All rows are made from the same 15 directions, up to rounding. Whole rows:
In the rows, 128 means zero.
[[156 115 153 117 133 129  92 119 118 191 160  81 148 131 158 174 164 142
  159]
 [ 99 159 190 103 126 165 152 104 106  91 152 188 156 118 156 178 123 166
  123]
 [101 151  95 126 193  86  79  76 129 113 135 173 130 131 144  87 107 127
  139]
 [145 138 116 163 165 123 159 123 105 112 120 111 165 139 138 163 122 156
  154]
 [127 130 136 111 126 148 157 151  97 128 113 143 122 122 166 107 133  94
  107]
 [ 94 120 161 127  93 131 124 128 130  91 132 109 103 124 117 166 144 117
  153]
 [ 97 101 125 152 122 138 103 105 117 128 101  82 170 157 158  99 139 121
  103]
 [ 86 166 103 118  85  97 117 119 121  51 186 189 116 212  95 165 123 127
  137]
 [103 120 139 147 150 103 130 139 126 149  80 165 130 167 148 133 141 129
  127]
 [101 148 118 112 106 128  78 115 134 147 152 101 168 123 100 110 139 159
   85]
 [152 131 153 112  86 141 126 144 112 161 104 191  99 124 142 116  88 134
  111]
 [ 76 147 107 152 128 127 122  95 154  84  90 142  99 160 138  89  85  92
  148]
 [113 124 138 137 107 136  93 121 157 118  91  69 124  98 123 131 117 148
  123]
 [147 158 130  75 125 126 122 178 139 117 154 112 133 111 147 132 157 145
  102]
 [108  64 187 139  63 178 124  95 127 147 121 117 124 154 138 134 132  98
  117]
 [141 152 131 128 109 140 109  81 107 152 144 131  84 101  84 180  68 113
  159]
 [130 145 155 140 179 100 146 129 106 145 127 161 138  79 119 101 116 158
  175]]

Rows cut short, each followed by the rest of it:
[140  81 110 105 123 129 108 114 178 118 156 140  82 151 122 143 157] : [ 84 111]
[111 147  42 171 118 101 136 164 164 127  83 105 134 140  74 103 140] : [146 103]
[121  99  82 120 160 139 122  79 107  96 161 123 141 159 131 127 138] : [70 77]
[148 125 129 133 147 133 104  53 132 128 155 187 105 139 143 161  82] : [131 168]
[141  81 149 132 174  80  75 118 133 124 126 133 176 174 185  92 149] : [166 127]
[105 131 155 131 119 138 157 152 149 138 116 110 134 143  88 190 157] : [137 113]
[124 135 161 102 131 151 125 132 123 155 117 170 138  92 186  70 129] : [138 115]
[ 95 156 138 131 110 132  74 108 174 175 141  39 132 106 104 139 144] : [143 172]
[149 116  95 141 168 137 147 111 137  99 133 123 138 159 196 120 138] : [107 154]
[125 106 120 110 135  94  65 112 145 110 128 142 132 173 112 180 138] : [150  69]
[114 100 127 168 114 146 146 119 150 149  94 128 164 167 104 131 131] : [149  94]
[120 120 126 160 193 112 119  59 137 104 115 197 144 174 165 174 107] : [156 155]
[169 130 139 122 176  85 110 163 139 183 110 136 153 133 129 125 133] : [178 119]
[147 105 105 142 188 117 118  97 107 160 118 130 146  43  88 119 127] : [149  96]
[124 138 115 101 124 119 133 133 141  65 156 164  64  93 141 121 134] : [ 96 165]
[ 53 163 133 114 170  94 101 101  74 143 127 198 145  91  95  91 127] : [128  90]
[111  99 129  98 161 108 132 160 134 103 132  70 117 126 101 107 168] : [67 81]
[135 133 130 110 123 145 122 130 139 116 128 106 124 145 146 200 143] : [128 110]
[162 121  91 141 106 139 149 136 165 124 176 112 181 182  90 108 133] : [164 102]
[ 79 139 144 131 173  82 103 133 151 104 108 108 144 211 162  93 134] : [108 149]
[ 87 135 123 152 130 146 108  92  68 148 113 116 220 142 141 155 146] : [172  69]
[141 134 141 137 188 118 129 104 178 156 139 129 134 102 111 135 126] : [161 170]
[180 113 141 106 176 182 197 137 186 104 132  84 104 116 159 193 140] : [ 94 134]
[157  84 112 140 172 134 119  87 136 150 130 106 126 114 125 155 135] : [111 123]
[ 83 125 143 125 134 148 134  90  96  78 128 100 118 136 140 113 104] : [ 62 126]
[ 96 123 112 117 182 107  97 108 168 142 117 112 106 120 112 120 149] : [ 93 114]
[129 119 111 118 118 141 144 138 100 190 135 153 123 113  79 141 150] : [101  71]
[146 121  99  95 115 143 131 152 176 121 139 139 114 166 132 134 149] : [110  71]
[154 106 150 153 113 160 208 162 157 128 121 127 146 156 114 133 134] : [140 133]
[172 125 104 147  88 169 167 141 164 148 149  87 100 101 145 105 135] : [111 201]
[153 117 189  86 111 137 137 159 144  89 151  88  91 111 140 125 118] : [104 153]
[116  87 182 111 189 124  90  59  91 174 152 140 154 151 141 124 119] : [ 93 108]
[115 137 171 118 162 104 139 152 142 124 128 128 137 174 152 122 137] : [125 156]
[107 108 119 133  89 199 133  82 118 107 152  52 141  93 147 123 144] : [ 87 123]
[138 121 130 167 145 110 156 175 172 143  65 105 124 123 153  90 138] : [150 177]
[140  94 103 118 122 179 151  82  72  98 154 139 120 162 182 167 132] : [48 97]
[114 125 171 142  67 164 142 143  89  90 116  51 164 161 163 195 139] : [141 136]
[ 54 131 135 176 145 139 143  67 116 169 143 199 192 196 154 112 160] : [139 161]
[136  87 136 126 102 126 132 165 142 172  96 190 134 130 138  53 149] : [142  78]
[198 129  95 106 101 150  97 105 158 128 144 139  98 182 165 154  76] : [119 118]
[116  77 125 183 138 136 133 114  91 156  79  59 187 175 144 107 136] : [110 102]
[167 119 125 111  83 119  71 102 136 117 160 123  84 116 103 125  77] : [130 144]
[139 121 118 133  94 164 150 132 159 129 105 122 108 180 144 150 113] : [ 99 113]
[121 177 132 122 157 137 154 160  91 145 114 113 171  74 171  76 136] : [150 135]
[101 138 177  92 150 129 118 144 133 101  89 132 117 115 163 142 126] : [123  95]
[134 182 159  95 166 106 144 147 122 109 150 153 114 113 122 130  98] : [137 159]
[116 129  99 128 117 129  91 127 191 145 113 130 115 140 165 167 179] : [150 136]
[147  79 163 125  42 164  96 127 115 140  93  71  75  88 124 191 120] : [109 117]
[161 101 149 131 137 166 153  97 102 113 131 106 151 192 157 167  89] : [ 99 104]
[126 127 181 139  92 147 162 132  72 133 108 141 113 138 112 166  87] : [111 138]
[153 143  76 123 150 107 113 120  69 160 143 140 129 142 120 138 115] : [100 106]
[149 120  81 149 165  68  96 109 111 125 130 160 115 154 115  91  94] : [120 149]
[ 87 124 156 167 133 119 128 113 135 100  65 126 136 127 103 147 100] : [159 124]
[125 127  64 128 122 115 108 158 109 168  99 113 133 124 134 115 169] : [111  75]
[119 175 152 101 167 105 124 137 165 120 150 151 114 128 132 173 138] : [154 170]
[104  99 141 107 122 105  71 135 117 147 116 102 135 120 105 173 174] : [136  65]
[107 104 130 175 156 113 148  72 157 107 112 170 110 182  49 156  74] : [115 134]
[161 148 150  89 149 160 183 168 127 101 155  89 147  70 113 146 138] : [141  97]
[144 140 102 138 172 119 158 134 142 138 146 135 168 129  92  83 121] : [149 110]
[145 141 124 130 142 133 128 113 111 106 159  65 134  88 128 140 121] : [128 170]
[148 129  98 141 152 123 121  91 123 111 143 145 112 132 157 166 122] : [123 172]
[117 118 120 151 139 147  94  82 131 162 108 116 168 102 161  97 128] : [157 122]
[145 127 146 127 130 183 190 142 169 124  94 135 125 148 162 132 111] : [115 110]
[106 127 109 158 152 144 150 104 137 133 110 113 151 122 108 126 129] : [127 117]
[105 148 141 135  76 137 112 127 137 143 104 138  86 136 118 221 132] : [136 153]
[ 68 130 110 161 146 125 136  89 148  87 125 122 129 183 138 137 141] : [ 95 164]
[196 104 103 139 109 151 126 104 156 144 131 161 129 157 133 127  81] : [153 110]
[153  78 108 152  50 158 122  97 100 132 149 133 118 131  98 128 110] : [114 115]
[138 138 110 107 122 155 106 103 106 151 123 134 121  80 127  97  93] : [112  80]
[ 92 144 157 105 155 170 186 122 185  94 133 146 101 148 155  87 121] : [ 66 142]
[132 123  64 156 126 116 113 119 148 145 123 112 118 141 130 109 142] : [114 149]
[155 131 121 130 106 158 156 131 146 147 128 149 109  66  90 144 118] : [151 122]
[125 123 116 146 116 137 163 134  39 145 192  81 193 125 129  70 163] : [105 152]
[ 69 174 128 119  80 113 114 143 103 130 135 117 113 159  65 148 120] : [102 113]
[101 156 147 113  70 187 160 117 160  94 151 117 107 109  95 118  98] : [110 126]
[113 136 156 138 134 110 150 138 107  86 141  96 131 163 127 136 119] : [110 176]
[124 101  79 159 130 111 120 142 161 158 103 129 135 202 169 137 186] : [119 137]
[ 75 138 147 136  92 154 149 123 117 130 132 116 125 102  87 137 143] : [113 129]
[113 105 148 129 106 124 154 142 106 124 169 152 137 142 114 114 167] : [116 143]
[100 159 148 146 170 173 193 106 161  90 115 173 189 122 155 136 126] : [188 120]
[141 129 163 173 145 186 206  75  96 155 134 170 140 103 148 179 103] : [134 202]
[144 104 159 131 187 126 120  74 124 152  97 137  87 135 121 157  66] : [ 79 136]
[136 119 104 112  95 121 125 127 100 101 190 188 138 139 113 158 163] : [147 105]
[182 112 109 153 186 123 167 133 107 147 127  98 145 135 158 116 124] : [110 165]
[136  79 160 133 132 173 153 102 146 178 166  90 144  94 119  92 159] : [101 145]
